The groups are shells around one centre, one inside the other: the same stretched ball of 6 dimensions in 6 sizes.
Known rows, each followed by its group:
[-1.57  0.78  0.59 -4.14  0.29 -5.14  1.45 -1.56  1.45 -2.68 -3.50 -1.29
 -1.27] => Q_259
[-1.02  1.32  1.50 -4.61 -0.37 -5.02 -0.03 -1.90  1.71 -1.81 -5.62 -1.83
 -1.18] => Q_445
[-1.08  0.84  1.90 -3.92 -1.62 -4.88  2.56 -2.00  3.48 -0.81 -2.50 -3.69
 -3.40] => Q_26
[-4.26 -3.89 -2.54 -2.67 -2.87 -2.14  3.04 -2.06  0.65 -2.89 -2.77 -6.32
 -1.72] => Q_174
[-0.65  2.18  1.39 -3.60  0.84 -6.16  3.09 -1.81  2.72 -2.32 -0.98 -1.44
 -1.80] => Q_445
[-2.83 -1.25  0.52 -3.95 -2.00 -4.11  2.03 -1.15  1.82 -1.54 -2.92 -3.03
 -3.10] => Q_174
[-0.37  2.50  1.98 -3.95  0.33 -5.87 -0.70 -2.23  1.50 -2.04 -5.14 -2.03
  0.14] => Q_771
[-0.74  1.03  2.09 -4.33 -0.39 -4.89  0.87 -1.93  3.22 -2.29 -3.38 -2.21
 -2.69] => Q_771
[-0.96  1.56  1.85 -4.33 -0.37 -5.65  3.27 -1.48  3.25 -1.17 -1.85 -1.53
 -3.44] => Q_174
[-2.71 -0.99 -0.99 -2.72 -1.65 -4.17  4.42 -2.06  1.67 -1.77 -1.15 -4.90
 -1.94] => Q_259
[-1.04  0.72  0.72 -4.22 -0.88 -4.46  3.42 -2.33  3.18 -1.55 -3.06 -3.29
 -2.94] => Q_445
[-1.33  0.62  1.55 -2.87 -0.68 -5.25  2.29 -1.92  3.07 -2.34 -0.36 -3.68
 -2.32] => Q_174
[-0.49  1.84  1.75 -4.11 -0.31 -5.49  3.63 -2.05  3.71 -1.29 -1.77 -2.41
 -3.24] => Q_26
[-3.64 -2.68 -2.03 -3.31 -2.49 -3.11  7.16 -1.62  2.45 -1.50  0.03 -4.83
 -4.44] => Q_42
[ 0.05  2.32  2.46 -4.85 -0.21 -5.28  0.72 -2.30  3.23 -1.45 -5.03 -1.98
 -2.22] => Q_771
[-1.83  0.36 -0.94 -3.38  0.31 -5.00  6.47 -1.87  2.57 -2.50  0.45 -2.39
 -2.76] => Q_771
[-3.98 -3.31 -2.50 -3.58 -2.33 -2.36  3.23 -1.85  0.53 -2.63 -3.90 -4.77
 -1.94] => Q_771
[-2.20 -0.01 -2.08 -3.18  0.55 -4.70  6.35 -2.09  1.50 -2.98 -0.35 -2.65
 -1.48] => Q_174
[-1.73  0.19 -1.02 -3.03  0.42 -4.76  5.30 -2.22  2.35 -3.21  0.01 -3.04
 -1.86] => Q_26
[-1.73 -0.15  0.92 -3.49 -1.38 -4.60  4.54 -1.77  3.73 -1.58 -0.09 -3.67
 -4.17] => Q_26
[-2.28 -0.46 -1.71 -4.04 -0.59 -3.84  3.81 -2.28  0.94 -2.25 -4.31 -3.17
 -1.15] => Q_26
[-4.12 -4.24 -1.48 -2.71 -3.16 -2.15  3.81 -1.69  2.33 -2.97 -0.46 -6.15
 -3.88] => Q_42
[-2.93 -1.51 -2.39 -3.18 -1.17 -3.45  5.03 -2.30  1.11 -2.48 -2.32 -4.55
 -1.51] => Q_445
[-1.11  0.80  1.88 -3.77 -1.38 -4.77  0.34 -2.16  2.51 -1.49 -4.07 -3.80
 -1.82] => Q_445
[ 0.40  3.31  2.55 -4.41 -0.25 -5.91  1.04 -2.62  2.95 -0.61 -5.09 -2.66
 -1.34] => Q_42
[-1.35  0.66 -0.12 -3.77  0.75 -4.98  4.07 -1.92  2.51 -3.22 -1.06 -1.73
 -2.17] => Q_259
[-4.86 -4.77 -2.56 -2.37 -3.40 -2.15  5.72 -1.45  1.81 -2.57  0.71 -6.33
 -4.05] => Q_174
[-1.86  0.54 -1.11 -3.78 -0.41 -4.67  4.27 -2.23  1.18 -1.64 -3.42 -3.05
 -1.10] => Q_445
[-1.33  1.56  0.32 -3.91  0.16 -5.60  2.61 -1.87  1.25 -1.68 -3.50 -1.86
 -0.82] => Q_26
[-3.32 -2.33 -0.75 -3.49 -3.50 -2.84  2.18 -2.07  1.30 -0.95 -4.60 -5.99
 -2.34] => Q_259
[-3.83 -3.32 -0.64 -3.00 -3.33 -2.63  1.39 -1.69  1.35 -2.22 -3.07 -5.86
 -2.52] => Q_771
[-3.14 -2.17 -0.55 -4.14 -1.94 -3.27  3.33 -1.32  2.10 -2.20 -2.59 -3.19
 -3.75] => Q_42
[-3.43 -1.97 -2.28 -2.99 -1.80 -3.57  6.18 -1.86  1.42 -1.83 -0.83 -4.67
 -2.61] => Q_259
[-0.55  2.54  0.87 -4.13  1.39 -6.18  3.31 -1.83  2.18 -2.33 -2.18 -0.50
 -1.36] => Q_259
[-0.29  2.84  1.11 -3.36  0.71 -6.27  2.98 -2.42  2.27 -1.79 -2.09 -2.47
 -0.63] => Q_42
[-1.61 -0.25  2.42 -4.04 -2.26 -4.22 -0.69 -1.75  2.79 -1.43 -4.41 -3.89
 -2.84] => Q_42
[-1.39  0.55 -0.68 -4.51 -0.87 -4.04  3.67 -2.59  1.88 -1.31 -5.18 -3.41
 -1.74] => Q_174
[-0.98  0.77  0.76 -4.18 -1.46 -4.18  2.00 -2.73  2.62 -1.13 -5.02 -4.31
 -1.95] => Q_771
[-2.08 -0.57 -0.18 -4.55 -1.86 -3.53  1.72 -2.19  1.54 -1.31 -6.02 -3.75
 -1.95] => Q_445
[-1.42  0.00  0.57 -4.42 -1.63 -3.72  1.13 -2.49  2.20 -1.54 -5.82 -4.03
 -1.94] => Q_259
[-3.62 -2.31 -3.06 -3.26 -1.13 -3.21  5.52 -1.89  0.63 -2.81 -1.94 -3.99
 -1.72] => Q_771
[-1.98 -0.23  0.31 -3.44 -0.06 -4.65  1.53 -1.68  1.73 -3.39 -2.13 -2.41
 -1.44] => Q_26
[-0.57  2.74  1.03 -4.70  0.46 -5.91  1.21 -2.06  1.07 -1.16 -5.98 -1.06
 -0.21] => Q_42
[-2.99 -1.61 -1.64 -3.13 -2.39 -3.39  4.75 -2.27  1.52 -1.29 -2.56 -5.56
 -2.21] => Q_259
[-1.64  0.63  0.56 -4.05 -0.92 -4.67  0.16 -2.08  0.83 -1.70 -5.83 -3.05
 -0.34] => Q_445
[-2.52 -0.61 -0.62 -3.76 -1.89 -3.93  1.66 -2.13  0.59 -1.29 -5.36 -4.25
 -0.81] => Q_26
[-3.04 -1.62 -2.38 -3.18 -1.50 -3.20  2.96 -2.51  0.15 -2.47 -4.44 -5.06
 -0.19] => Q_174
[-3.46 -2.38 -1.92 -3.75 -3.11 -2.55  2.39 -2.31  0.33 -1.14 -6.05 -5.76
 -1.30] => Q_42

New rows, each followed by its group:
[-1.61  1.06 -0.58 -2.95  0.62 -5.48  3.94 -2.09  1.36 -2.74 -1.12 -2.62
 -0.50] => Q_259
[-2.15 -0.19 -0.48 -4.21 -2.05 -3.92  2.90 -2.25  1.32 -0.53 -5.45 -4.18
 -1.76] => Q_259
[-4.00 -4.01 -1.50 -2.87 -3.00 -2.21  3.93 -1.73  2.32 -2.88 -0.70 -5.90
 -3.86] => Q_174
[-2.76 -1.68 -1.20 -2.74 -1.29 -3.42  2.03 -2.33  1.14 -3.33 -2.67 -5.06
 -0.81] => Q_174
[-2.29 -1.44  0.60 -4.15 -3.16 -3.19  3.30 -1.99  3.37 -0.65 -3.27 -5.06
 -4.52] => Q_174
[-2.08  0.03  1.21 -4.24 -1.27 -4.70  0.11 -1.38  1.31 -1.62 -4.80 -2.29
 -1.72] => Q_42
[-2.38 -0.43  0.79 -3.18 -1.58 -4.91  3.54 -1.32  2.51 -1.43 -0.41 -3.43
 -3.24] => Q_42
[-2.52 -0.72 -0.57 -3.56 -1.05 -4.44  5.54 -1.49  2.51 -1.80 -0.30 -3.00
 -3.56] => Q_26
[-0.50  1.78  1.10 -4.35 -0.49 -5.09  3.79 -2.41  3.33 -1.05 -3.09 -2.86
 -2.77] => Q_259
[-2.35 -0.47 -1.16 -3.92 -0.20 -4.21  3.19 -1.84  1.04 -2.79 -3.32 -2.36
 -1.33] => Q_445
[-3.51 -2.99 -1.46 -4.13 -3.53 -2.14  3.06 -2.08  1.53 -1.13 -5.14 -5.63
 -3.17] => Q_174
[-1.06  0.52  1.18 -3.83 -1.03 -4.34  1.05 -2.46  2.69 -2.12 -3.99 -3.90
 -1.83] => Q_26
[-0.07  2.57  0.99 -3.68  0.52 -5.78  4.38 -2.60  3.36 -1.71 -1.51 -2.70
 -1.98] => Q_42
[-3.24 -1.90 -0.91 -4.02 -1.99 -3.51  3.79 -1.39  1.62 -1.71 -2.81 -3.34
 -3.26] => Q_259
[-2.37 -1.10 -0.14 -4.71 -2.20 -3.24  1.42 -1.99  1.54 -1.33 -6.25 -3.70
 -2.36] => Q_771
[-1.94 -0.04  0.84 -4.30 -1.73 -4.52  3.89 -1.52  2.93 -0.71 -2.42 -2.90
 -3.97] => Q_771
[-1.94 -0.12  0.06 -3.68 -0.20 -4.76  4.38 -1.52  2.68 -2.59 -0.48 -2.17
 -3.15] => Q_445
[-2.79 -1.54  0.70 -3.91 -2.05 -3.84  1.56 -1.22  2.13 -1.97 -2.81 -3.24
 -3.33] => Q_771
[-3.80 -3.61 -0.55 -3.21 -3.74 -2.35  2.39 -1.67  2.15 -1.86 -2.49 -6.08
 -3.73] => Q_259
[-1.34  0.25  1.09 -4.74 -2.51 -3.76  1.07 -2.47  2.38 -0.24 -6.75 -4.43
 -2.46] => Q_42
[-1.47  0.69  0.89 -4.39 -1.88 -4.61  3.23 -2.02  2.57 -0.12 -4.13 -3.57
 -2.98] => Q_771
[-2.17 -0.26  0.25 -3.59 -2.05 -4.24  1.99 -2.09  1.56 -0.97 -4.13 -4.46
 -1.68] => Q_445
[-3.74 -2.86 -1.51 -2.70 -1.79 -3.35  4.46 -1.43  1.77 -3.03  0.20 -4.44
 -3.05] => Q_445
[-1.09  0.87  2.31 -4.23 -1.12 -4.99  0.72 -1.70  3.00 -1.50 -3.49 -2.60
 -2.83] => Q_445
[-3.14 -2.12 -1.15 -2.49 -1.90 -3.51  3.76 -1.99  1.83 -2.72 -0.65 -5.38
 -2.23] => Q_445
[-4.69 -4.50 -3.40 -2.94 -3.09 -1.80  5.69 -1.84  1.13 -2.51 -1.53 -6.09
 -3.18] => Q_174
[-0.11  2.57  1.74 -5.32  0.19 -5.33  0.54 -2.26  2.13 -1.31 -6.78 -1.14
 -1.28] => Q_42
[-2.13  0.35 -1.56 -3.63 -0.02 -4.72  4.34 -2.11  0.69 -2.12 -3.15 -2.68
 -0.62] => Q_259
[-2.74 -1.48 -1.82 -3.67 -1.71 -3.13  3.44 -2.44  1.04 -2.06 -4.36 -4.78
 -1.38] => Q_445
[-2.65 -0.99 -0.03 -3.16 -1.98 -4.06  1.37 -1.92  1.14 -1.79 -3.54 -4.61
 -1.28] => Q_26
[-2.26 -0.65 -0.64 -3.78 -2.37 -3.63  3.15 -2.46  1.63 -0.76 -4.67 -5.16
 -1.90] => Q_259
[-3.11 -1.32 -1.29 -3.59 -1.50 -3.90  3.29 -1.65  0.70 -1.89 -3.27 -3.53
 -1.62] => Q_445
[-2.89 -1.83 -0.22 -3.89 -2.59 -3.47  4.78 -1.51  2.97 -1.13 -1.48 -4.19
 -4.65] => Q_259
[-0.53  2.41  1.68 -4.85 -0.01 -5.70  1.32 -1.92  1.99 -1.01 -5.30 -1.22
 -1.49] => Q_259
[-0.53  2.04  0.00 -4.41  0.13 -4.92  2.52 -2.88  1.65 -1.56 -5.70 -2.81
 -0.40] => Q_174
[-3.65 -3.22 -2.32 -3.09 -2.70 -2.16  2.97 -2.41  0.94 -2.60 -3.83 -6.26
 -1.64] => Q_42
[-1.16  1.34  0.65 -3.35 -0.27 -5.29  1.72 -2.32  1.60 -2.00 -3.33 -3.29
 -0.50] => Q_445
[-2.31 -1.09 -0.85 -3.95 -1.58 -3.18  0.77 -2.50  0.84 -2.41 -6.15 -4.46
 -0.64] => Q_174
[-2.56 -1.05 -0.72 -3.27 -0.34 -4.38  5.40 -1.42  2.64 -3.07  0.87 -2.59
 -3.45] => Q_771
[-4.22 -3.87 -2.88 -2.67 -1.80 -2.49  5.43 -1.68  1.49 -3.68  0.11 -4.97
 -2.95] => Q_42
[-1.49  0.22  1.81 -4.33 -2.15 -4.31  0.48 -1.96  2.55 -0.80 -5.07 -3.76
 -2.67] => Q_445
[-2.51 -1.15 -1.67 -3.63 -0.81 -3.45  2.84 -2.34  0.93 -2.95 -4.03 -3.89
 -0.90] => Q_26
[-0.08  2.58  0.88 -4.08  0.88 -5.64  3.27 -2.57  2.77 -2.12 -2.98 -2.01
 -1.34] => Q_26
[-2.38 -1.30  0.42 -4.03 -2.38 -3.32  0.35 -2.03  1.70 -1.77 -5.35 -4.47
 -2.08] => Q_445
[-1.45  0.73 -0.07 -4.43  0.20 -4.85  4.32 -1.77  2.42 -2.16 -2.43 -1.43
 -2.70] => Q_174
[-4.00 -3.21 -2.24 -2.95 -2.73 -2.54  2.72 -2.03  0.38 -2.39 -3.62 -5.83
 -1.36] => Q_259
[-2.00  0.18 -0.64 -3.64  0.29 -4.64  1.08 -2.00  0.37 -3.29 -4.28 -2.30
  0.25] => Q_771
